The rows are grouped in 4 ways, from coarse to fine. Each group lies inside one group of the grouping before and may be the whole of it. The rows also spread widely along 18 directions, which tell nothing about the answers.
In the rows, zero is written as 128.
Known rows, each followed by its group in each grouping:
[182 135  71  94 131 135 104 132 116 106 106 130  81 119 127 151  98  93
 133 210  87 117  99 109 160 122 118 148 147 131]
Zimur rigiv semek Delem
[132 132 141 100 125 169 185 177 174 106 118 128 134  93 165 138 160 149
 116 108 147 100 120 111  95 115  88 149 152 120]
siluv neviv mot nim
[ 90 153 127 109 116 106 144 155 164 127 148 124 134 123 136 135 154 120
 107 142 138 138 136  93 151 129 139 154 120 110]
siluv neviv mot geno
[113 143 131 133 119  65 160 154 144 116 138 122 184 120 129 161 167 151
  85 149 101 113 132  98 187 178 172 155  76 131]
Zimur nilu mevo noti
[132 144 131 104 143 139 122 124 103 103 143 132 121 164 117 140 122 145
 113 151 111 120 142 134 163 119 139 120  91 177]
Zimur nilu les fule
[170 150 139 176 112  99 154 150  37 149 145 125 121 148 146 123 153  79
 102 137 132 160 100 157  83 131 134 145  84 112]
siluv bimad garog lig
[109 129 119  66 134 169 109 137 151 148 128 133 128 149 142 131 117 151
 134 118 138  96 115 120 147 122 124 144 162 163]
Zimur rigiv semek katum
[160 110 144 143 155 152 147 136 140 123 106 155 172 118 137 109 113 124
 101 112 115  96 140 133 145 130 105  87 109 140]
siluv neviv gav mirob
[135 119 138  84 135 143 122 167 149  99 119 175 126 104 134 149 127  97
 140 136  63  87 118 119 149 144 135  97 104 132]
Zimur zisi Gem mozi
[ 90 113 191  67  78 158 133 153 140 119 160 132  46  96 117 122 110 110
 137  98 100 137 121  98 101  91 115 119 141 109]
siluv bimad garog bini
[ 88 162 132 155 132 111 132 147 143  84 148 124 146 109  98 117 132 165
  92 120 133 134 177 115 140  97 102  95 119 147]
siluv sute Gipi piz
[175 106 177 142  91 168 231 139 117 133 146 116 152 144 174 132 148 119
  91  99 149 147 122 123 159 112  91 108  85 113]
siluv mip tigob bebon
[ 88 154 113 148 125  87 130 126 184 140 127 120 161  97 116 119 152 181
 122  69 161 124 129 112 171 103 101 116 130 144]
Zimur nilu les dobe
[ 96 145 115  96 132 141 139 159 176 140 120 162 143 130 135 141 130 111
 152  85 122 134 140 121 185 138 127  95 125 108]
Zimur rigiv mudu Rupe
[ 86 132 112  89  79 138 119 148 209 135 145 127 114  71 164 141 150 141
 152 167  87  82 143  53 160 129 131 103 123 111]
Zimur zisi Gem gilik
[ 93 138  87  73 124 135  92 124 184 135  99 140 162 148 181 115 143 138
 151 165 123  43 113 122 136 132 138 145 112 153]
siluv mip tigob mas
[140 141 148 122  94 152 171 177 113 121 154 119 139 126 164 154 166 104
 101 133 137 129 110 108 114 123 104 135 139 129]
siluv mip Mil vimap
[160 137 120 121 168 143 144 184 144 135 127 156 129  80 138 146 138 125
 130 136 100 122 119 130 122 142 126 134 134 133]
siluv bimad zetag kuz
[127 165  85 121 126 151 145 176 149 152 132 127 145 140 163 118 151 124
 120 176 139 127 160 107 143 160 151 122 131 128]
siluv bimad Meno Tadob
[149 135 112 139 110 131 165 131  66 115 110 119 141 168 132  96 100 151
 106 115 139 144 122 193 100 122 126 137  82 115]
siluv mip Mil vimap
[168  99 137  99 166 154 140 149 170  78  95 144 101  54  83 138  75 168
 116 118  91 123 138 128 127 112  79 108 179 139]
siluv mip Mil vimap
[135 114 123 106 146 140 131 111 156 162 139 124 145 143 179 127 128 149
 110 252 136 116 159 126  86 158 163 176 116 120]
siluv bimad garog bini
[147 107 110 144 110  88 136 144 173 115  97 134 167  56 124 128 121 155
 121 135 106  97  98 137 117 138 110 118 125 123]
siluv sute Gipi piz
[114 142 137 103 134 124 152 162 166 118 130 115 133  87 161 130 171 186
  81 186 116  62 153  78  74 176 148 181 151 131]
Zimur rigiv mudu Rupe
[174 107 134 106 137 143 153 135 151 161 124 112 159 149 148 140 152 163
 106 160 169 119 125 135 112 175 138 127 165 178]
Zimur zisi Gem mozi
[163  76 135  76 132 184 129 147 130 102  93 146 159 130 113 132  60 146
 113 142 103 101 117 177 102 146 119 109 159 163]
siluv bimad Meno Tadob
[119 128 115 114  99 114 106 117 129 103 141 142 143 135 130 124 119 130
 139 148 126 121  90 177 121  83 113 107  82 154]
Zimur zisi Gem gilik
[137 130 109 114 150 118 106 128 129 106 118 120 100 109  93 175 105 143
 140 155  95 143 143 121 153 125 121 116 138 148]
siluv neviv gav mirob
[159 145 131 113  77 126 186 148 105 103 132 105 112 175 146 114 168 122
 105 124 150 126 111 128 148 133 132 112  82 154]
Zimur zisi Gem mozi
[127 141 104 110 108  78 144 108 142  97  70 113 118 149 136 148 168 159
 158 117 119  84 127 134 140 157 143 115  77 148]
Zimur nilu les dobe
[123 111 121  84 105 162 146 139 178 123 118 120 155 125 162 128 125 156
 119 151 111  69 132  94 165 140 132 126 115 146]
siluv neviv mot nim
[140 141  93 124 153 125 117 100 136  97  87 113 124 139 133 114 123 162
 122 132 160  91 102 146 108  65  67 169 139 161]
siluv bimad garog lig
[171 126 171 163 135 103 127 139 120 130 152 137 159  97 164 191 207 104
 112 172 109  83 122 102 106 155 119  82 119 192]
Zimur rigiv semek katum
[117 146 128 125 123 104 113 129 102 146 124 127  90 109 123 103 121 139
 116 127  90 105 131  99 125 139 148 147 110 108]
Zimur nilu les dobe
[177 133 137 148 170  76 151 135 138 133 111 142 112  95 132 130 156 114
 107 156 115 126 113 119 121 145 132 163 104 120]
siluv bimad garog lig
[162 116 145 134 121 110 162 145 157 143 138 127 136  83 125 110 133 151
 102 106 146 141  94 135 132 118 108 132 131 138]
siluv mip Mil vimap
[155 114 140  93 123 117 146 134 158 112 117 129 106 124 120 124 124 106
 108 152 132 131 113 113 139 135 127 134 139 132]
siluv neviv mot nim
[ 87 123 105 152  79  99 115 106 155 118 107 134 206 102 159 130 128 140
 128  87 112  61  88 124 170  82  80 109  86 121]
Zimur rigiv semek katum
[155 129 116 138  95 156 186 183 186  89 139 154 153  33 166 116 135 140
 109 169  81  99 133 108 136 112 103  94  82  93]
Zimur nilu mevo noti
[169 101 149 141 123 120 149 124 128 101 127 126 114  43 137 143 116 165
  99 153  92  95  94 122  85  96  82 159 126 116]
Zimur rigiv semek Delem
[ 72 161 127  77 190  98  78 158 144 144 142 137 115 116  66 160 115 170
 117  78 108 133 122  92 196 132 147 187 176 163]
Zimur nilu mevo noti

New rows, each followed by its group in each grouping:
[157 156  53 139 101  98 160 139 116 111  78  86 111 122 132 156 137 143
 145 117 123 128  95 113 176 116  99 165 118 112]
siluv bimad garog lig
[120 129 116 124  89 149 155 144 166 102 106 145 161 120 158  96 127 107
 128 101 131  94 121 131 143  97  91  81  97 113]
siluv neviv mot nim
[ 95 152 130  85  90 133 118 131 122 189 159 102  63 141 163 160 171 132
 178 135 153 149 112 112  88 119 140 155 148 121]
Zimur nilu mevo noti
[144  92 147 124 160 143 110 121 138  74 118 151 164  80  82 129  57 178
  81 156  79 100 150 145 125 109  98 101 140 158]
Zimur nilu mevo noti
[118 148 161 105  81  93 120 146 128 117 157 138 117 148 142 111 179  69
  99 137 136  98  88 105 127 130 139 111 111 162]
Zimur rigiv mudu Rupe
[124 115 189 128 111  99 121 151 105 123 165 128 128 118  83 148 129 117
  97 109 123 162 125 139 110 141 141  89 135 167]
siluv neviv gav mirob
[104 133 155  79  91 125  78 160 121 120 162 148 126 155  89  89 106  71
  99  93 150 128  60 141 139  88 114 112 166 186]
siluv sute Gipi piz
[147 124 142 120 147  95 144 128 151  76 115 141 128 112 106 100 112 112
  70 153 119 116 115 116 147 108 111 153 112 125]
siluv neviv mot nim
[141 150  93 127 140 103 116 127 145 127 130 131 120 121 134 125 134 120
 130 175 128 130 119 127 148 113 129 136 105 138]
siluv neviv mot nim
[197 126 152  98 139 159 170 188 119  99 114 167  63 100 112  95 114  86
 122 110  85 128 117 130 130 142 127  90 112 126]
siluv sute Gipi piz
[178 132 139 149  78  97 184 143 138 113 115 123 128 116 181 118 198  71
 111 151 135  95  95 104 114 138 117 107  78 120]
siluv neviv mot geno
[119 143  98 144 146 134 112 127 129 123 118 137 159 132 116 116  99 133
 118 124 128 127 146 136 159 101 103 104 121 135]
siluv neviv mot geno
[129 148  77 146 100 110  97 109 132 161 119 120 128 117 142  91 122 133
 145 138 171 134  91 160  87  78  92 124 146 125]
Zimur nilu mevo noti
[116 141 124 102 124 100 135 161 207 109 128 147 122  89 124  93 144 125
 109 158 138 119 126 111 124 131 133 128 134 123]
siluv sute Gipi piz
[158 143 119 122 124 138 146 178 113 100 131 135 109  58 132 132 134 169
 118 129  94 100  93 143  80 113 112 151 119 140]
Zimur nilu les fule
[129 108 173  94 111 139 145 129 132 112 122 155 109 126 117 102 110 131
 127  67 125 115 103 165 109 107 109  96 107 139]
Zimur rigiv mudu Rupe
[ 99 133 150 165 109  87 140  92 121 110 136 136 130 133 122  97 116 102
 103 122 136 154 144 137 128  77 101 108  68  81]
siluv neviv mot geno
[128 136 134 171 136  89  95  90 145 182 132 143 123  93 144 143 157 101
 164 100 134 130 111 112 145  82  82  84 121 124]
Zimur nilu mevo noti
[147  99 156  83 145 134 114 100 125 112 116 146 129 153 135 140 115 129
 120 174 122  98 111 162  86 125 127 141 121 159]
Zimur nilu mevo noti
[ 82 132 148 123  95 109 148 124 152 131 148 115 113 109 158 149 150 135
 127 169  81 111 179  64 152 148 158 122  69  84]
siluv neviv mot nim
[187 138 111  75 191 130 141 165 163  81  91 176 104 131  91  70 104 116
  87 150 121 114 123 148 155 153 146 132 135 163]
Zimur rigiv semek katum
[131 141  95 110 157 149  76 104 134 131  93 137  97 134 137 136 121 135
 161 160  90  68 174  94 144 138 121  80 142 162]
Zimur rigiv semek Delem
[110 157  88 123 148 162 125 127 129 152 130 112 143 166 152 165 137 143
 150 136 150 136 159 115 168 109 109 126 134 142]
siluv neviv mot geno
[143 129 133 138 137 118 127 120 125 100 119 135 135 112 120 119 119 139
  95 147 120 104 134 131 109 116 101 115 131 142]
Zimur rigiv mudu Rupe
[103 147 107 106 125 151 119 152 179 143 138 147 143 115 147 128 136 122
 136 128 136 119 139 105 160 116 113 101 150 132]
Zimur rigiv semek katum
[149 124 144 103 171 164 119 124 127 142 140 145  66 111 137 107 103 147
 128 195 106 128 164 134  74 123 138 136 124 129]
siluv bimad Meno Tadob
[142 154  88 161  72 122 187 155  93  82 115 102 127 101 161 141 140 142
 125 145 102 123 123 135 112 105 105 137  61  79]
siluv neviv mot nim
[ 94 140 136 105 105 108 118 124 152 134 139 125 131 139 161 134 162 106
 124 147 116  83 118  80 160 123 139 141  92 133]
siluv neviv mot geno
[ 90 107 206 116 106 153 126  81  74 121 161  98 103 175 127 156 122 160
 115 110 114 111 171 109 119 100 118 101  92 163]
siluv neviv mot geno
[112 142 147 131 103 125 140 194  86 126 153 126 152 111 102 172 130 124
 116  61 101 148 108 128 155 133 127 117 131 148]
siluv bimad garog bini
[161  96 166  57 150 158 175 165 179 131 131 138 137 136 138 173 138 107
 100 144 141 140 103 104 163 159 133 168 167 141]
siluv neviv gav mirob
[148 132  84 147 108 114 142 127  94  78 105 101 147 123  86 145  81 177
 103 159 116 156 150 161 131 122 111 113 127 131]
Zimur nilu mevo noti
[123 143 133 134 165 115  94 131 144 132 149 133 109  93 112 130 122 126
 102 166 113 125 140  86 139  99 107 146 154 145]
siluv bimad garog lig
[134 125 131 137 134  77 113  87 141 119 102 118 106  93 139 146 147 135
 121 162 100  80 120  83 121 115 103 153 121 116]
Zimur nilu mevo noti
[101 143 124 160 173  90  99 117 136 130 139 134 128  88  96 167 110 132
 119 150  96 158 173  94 161 113 115 125 130 104]
siluv neviv mot geno
[115 133 113 127 128  87  90  99 119 114  89 117 131 140  86 120 109 144
 132  55 127  95  94 132 174  93  97 115 124 173]
siluv neviv mot geno
[100 132 107 137  77 123 155 159 160  83 153 139 182  79 160 148 125 147
 106 231  82 123 167 133 107 141 147 109  67  82]
Zimur nilu les dobe
[ 94 136 158 104  74  77 171 163 158  79 127 109  92 101  95 136 150 124
 101 110 129 156 134 104 118 140 134 127 132 104]
siluv bimad Meno Tadob
[ 92 161 148 143 186  78  66 125 106 161 162 141 104 108  90 135 137 170
 119 140  88 123 181 105 131 160 177 119 116 168]
Zimur rigiv semek Delem
[148 146  74 106 115 166 149 184 130  95  79 155 157 106 146 111 115 149
 146  89  92  72 104 161 138 131 114 106  99 132]
Zimur nilu les dobe
[117 137 143 128 134 114 126 140 103 126 145 121 163 159 120 172 142 134
  93 164 132 137 162 126 118 171 147 119 148 155]
Zimur rigiv mudu Rupe
[124 155 117 121 201 103 144 122 139  87  96 144 114 137 102 134 126 150
 116 111 124 131 152 132 162 108 114 160  97 124]
siluv neviv mot geno
[107 148 148 118 170 127 113 152  94  88 114 181 141 140 126 120 124 104
 123  91 103  95 111 173  94  96 107 139  88 130]
siluv sute Gipi piz
[145 109 166  79  89 175 171 170 160 155 162 109 120 111 159 106 143 174
  96 147 130  99 130  95 114 165 154 129 142 163]
siluv mip Mil vimap
[148 147 119 102  88 129 116 179  73 116 181 133  95 112  98 173 109  95
 131 146  87 181  74 147 159 109 141 124 113 150]
Zimur nilu les fule
[100 147 107 123  96 139 121 130 103 122 120 119 115 144 144 107 118 133
 139 124 122 110 134 142  97 102 117 119 103 120]
siluv bimad zetag kuz
[124 162 109 129 158 181 154 185 131 140 167 144 188 115 165 154 149 202
 119 131 106  95 154 135 166 140 140 122  84 175]
Zimur rigiv mudu Rupe
[170 132 102 136 141 123 125 147 151 139 121 133 178 127 132 120 136 149
 112 159 130 108 134 139 161 163 141  85 122 193]
siluv mip Mil vimap
[149 139 143 120 126 136 142 175 146 106 164 120 156 123 116 164 157 119
  89 149 153 145 118 113 153 118 107 112 165 200]
siluv bimad garog bini
[128 139 148 101 175 173 117 147 131 149 138 159 101 128 127 100 106 114
 103 149 110 122 174  94 125 134 129 122 161 118]
Zimur nilu mevo noti
[101 154 116  78 108 136 104 133 128 125 165 127  79 147 131 142 137 129
 158 145 145 150  97 145 121  75 118 142 120 150]
Zimur zisi Gem gilik
[ 96 175  56 178 151 114 122 130 150 122  71 142 191 135 159 113 139 120
 130 124 121  84 180 106 172 124  98  98 102  95]
siluv bimad Meno Tadob
[131 134 123  79 135 138  83 147 135 117 116 152 101 136 126 110 119  84
 131 154 133 104  90 142  81 105 113 142 169 158]
siluv bimad garog lig
[129 129 164  94 128 126 153 149 146 147 135 127  37  71 131 184 159 130
 167 117  89 148 142  79 112 143 130 131 144  91]
Zimur nilu mevo noti
[133 153 127 137 162 115 109 153 135 142 137 157 118  83 141  92 142 123
 119 122 116  98  99 128 105 101 119 148 107 132]
siluv neviv gav mirob
[116 123 119  98 107 156 120 146 144 159 135 119 120 129 129 114 104 151
 133 144 122 129 150 119 128 146 147 112 144 140]
siluv bimad garog lig
[124 114 102  91  72 114 120 138 174 131 130 129 132  89 120 133 106 163
 156 127  87 106 100 133 182 142 151  86  93 152]
Zimur rigiv mudu Rupe
[116 136 104 148 143 111 113 118 168 127 110 160 162 121 147 110 118  91
 121 177  97 103 166  98 176 131 123  92  92  94]
siluv sute Gipi piz
[109 143 160 128  97 115 133 171 134 137 168 144  89  61 148 136 159 108
 139 123  81 114 110  91 112 113 127 121  95 102]
siluv sute Gipi piz
[152 116 170 138 164 116 134 118 113 143 133 135  78  63 129 143 130 153
 116 143  86 116 135 103  80 122 113 157 128 102]
Zimur nilu mevo noti
[129 151  70 131 120 135 160 122  82 106  73 112 117 156 166 122 115 154
 141 144 106 100 136 151 102 117 119 183  69  74]
siluv bimad garog lig
[116 150 123 116 104 136 107 146 144 139 163 115 118 127 126 112 134 123
 109 149 148 134 132  99 143 107 114 106 160 164]
siluv mip Mil vimap
[177 157  74 122 114 137 174 160  77  96  93 107 125 153 136  99 123 168
  97 154 123 109 124 155 116 156 147 159  95 135]
Zimur nilu les dobe
[113 146 136  74  96 124 119 139 123  80 170 110  63 134  93 105 111 151
  90 208 146 164 136 144  68 106 147 151 144 153]
Zimur nilu les fule
[ 79 139 112 152 142 142 102 123 189 142 118 140 163  71 162 116 134 161
 136 145 103  65 188  80 120 113 102  88 124 111]
siluv neviv mot geno
[109 143 130 112  71 155 150 184 144 119 140 115 130 101 126 114 138 133
 122  50 140 114  94 110 141  91  86 100 155 152]
siluv bimad zetag kuz
[144 142 118 112 130 133 175 168 157 129 110 137 118  94 160 131 158 128
 136 103 113 102 107 105 146 132 122 151 101 104]
siluv neviv mot geno
[143 131 105 103  96 184 142 160 137 134 133 132 127 118 169  87 115 133
 126 151 130  95 106 140  98 101 111 126 121 136]
siluv bimad zetag kuz
[104 164 138  85 161 125  99 157  69 109 137 138 100 183 129 185 161 121
 147 160  93 110 147 145 101 163 178 145  97 179]
siluv bimad Meno Tadob
[151 127  95 109 114 142 166 161 125 103 131 119 156 127 110 177 104 180
 130 139 117 161 128 172 162 146 135 114 113 152]
Zimur rigiv mudu Rupe
[141  99 158  92 114 140 142  85 119 138 115  99  80 148 114 165 111 163
 144  82 134 131 115 119 152 109  95 121 147 151]
Zimur rigiv mudu Rupe
[107 141 110  99  77 128 128 150 125  88 130 143  91 101 112 119  93 121
 143 112  67 119 117 127 165 104 126  96  80 104]
Zimur rigiv mudu Rupe
[117 129 111 106 129 154 140 130 151 123 120 138 129 135 140 143 113 139
 157 131 126 142 148 150 139 112 119 105 104 118]
siluv neviv mot nim
[112 128 143 115 161 132 119 119 152 127 133 137 126 117 141 133 129 140
 115 157 127 113 142 117 109 107 113 151 126 125]
siluv neviv gav mirob
[160 132 110 112 137 154 129 153 115 102 116 146 129 140  96  84  79 146
 112 115 112 120 127 162 161 120 125  90 106 170]
siluv sute Gipi piz
[144 125 162  99 129 147 133 145 155 134 123 141  98 118 147  88 159 124
 126 125 159  95 123 138  43 129 120 104 151 161]
siluv neviv mot geno
[129 159 108 104  76 130 156 160 112  88 127 127 110 139 160 107 158 134
 128 145 124  91 105 154  88 123 136 125  76 139]
Zimur rigiv mudu Rupe
[156 145 134 101 115 165 142 163  82 122 137 135  92 138 145  98 130 129
 112 135 128 107 107 153  66 126 127 134 128 147]
Zimur rigiv mudu Rupe
[142 129 144 114 141 138 157 200 170 119 140 177 167  66 135 130 129  92
  82 118  99 114 100 103 157 140 113 136 148 104]
Zimur rigiv mudu Rupe
[116 133 105 118 164 133 134 111 148 108 103 152 157 138 133 132 110 187
 145 127 123 111 155 185 127 119 122 114  79 139]
Zimur rigiv mudu Rupe
[113 122 148 155 128 124  99 123  93 149 154 154 193 123 170 143 135 142
 111 191  67  65 160 139  98 167 166  95  58 145]
Zimur rigiv mudu Rupe
[ 76 124 130 116 111 161 106 138 182 139 126 146 196 119 171  89 127 153
 112 133 117  41 154 105 129 125 122  91 116 152]
siluv bimad Meno Tadob
[106 161  90  65 116 136 108 156 129  99 113 136  85 137 119 136 122 113
 151  94 128 117  76 133 147  84 103 160 151 138]
Zimur rigiv semek katum
[133 163  83  98 153 159  93 159  79 115 119 119 109 148 139 165 128 149
 142 172  96  90 129 132 112 131 134 157 136 177]
siluv bimad Meno Tadob
[ 88 154 148 123 123  91  86 141 116 110 145 126  96 104 117 192 171 118
 156 122  86 102 128  90 127 117 119 109 123 160]
siluv sute Gipi piz
[112 124 169 131 131 104 102 110 142 122 156 127 122  97 120 170 148 138
 115 139 112 107 134  93 131 109 101 103 141 165]
Zimur rigiv mudu Rupe
[ 96 126 148 114 120 112 100 154 151 120 140 138 183 118 129 130 140 133
  90 146 116  78 124 114 123 146 140 122 138 174]
siluv bimad Meno Tadob
[107 140 116 131 106  97 121 123 124 124 118 135 140 148 144 134 139  91
 135 140 108 113 124 123 150 126 134 115  81 116]
siluv bimad zetag kuz
[125 138 128 115 104 111 137 148 167  97 147 131 126  93 109 123 125 118
  89 152 123 140 119  95 165 107 111 123 138 129]
Zimur nilu les fule
[175 136 108 125 166 115 134 121 100 115 114 113 135 154  93 164 118 157
 109 131 152 156 109 158 156 117 106 150 150 180]
Zimur nilu mevo noti
[172 115 114  84 126 147 191 149 177 141  90 111 134 162 139 147 144 131
 131 108 179 149 110 127 169 154 116 141 164 146]
siluv bimad garog lig
[122 141  98  91 121 139 131 162 113 112 114 130 104 118 129 160 106 104
 135 144  91 133 113 114 138 125 126 168 135  86]
siluv neviv mot geno
[140 108 130  63 102 112 158 125 180  61  76 147 104 137 122 117 108  79
 120 121 107 105  92 115 183 111 103 132 108 102]
siluv mip Mil vimap
[115 126 107 146 114 116 131 124 157 142  97 120 179 104 155 155 141 136
 133  93 125  85 104 100 171 109  82 129 132 124]
siluv bimad Meno Tadob
[150 131 126 134 143 117 138 117  97  95 100 117 106 138 116 163 125 122
 127 137 113 132 143 127 123 122 105 123 123 128]
siluv neviv mot nim
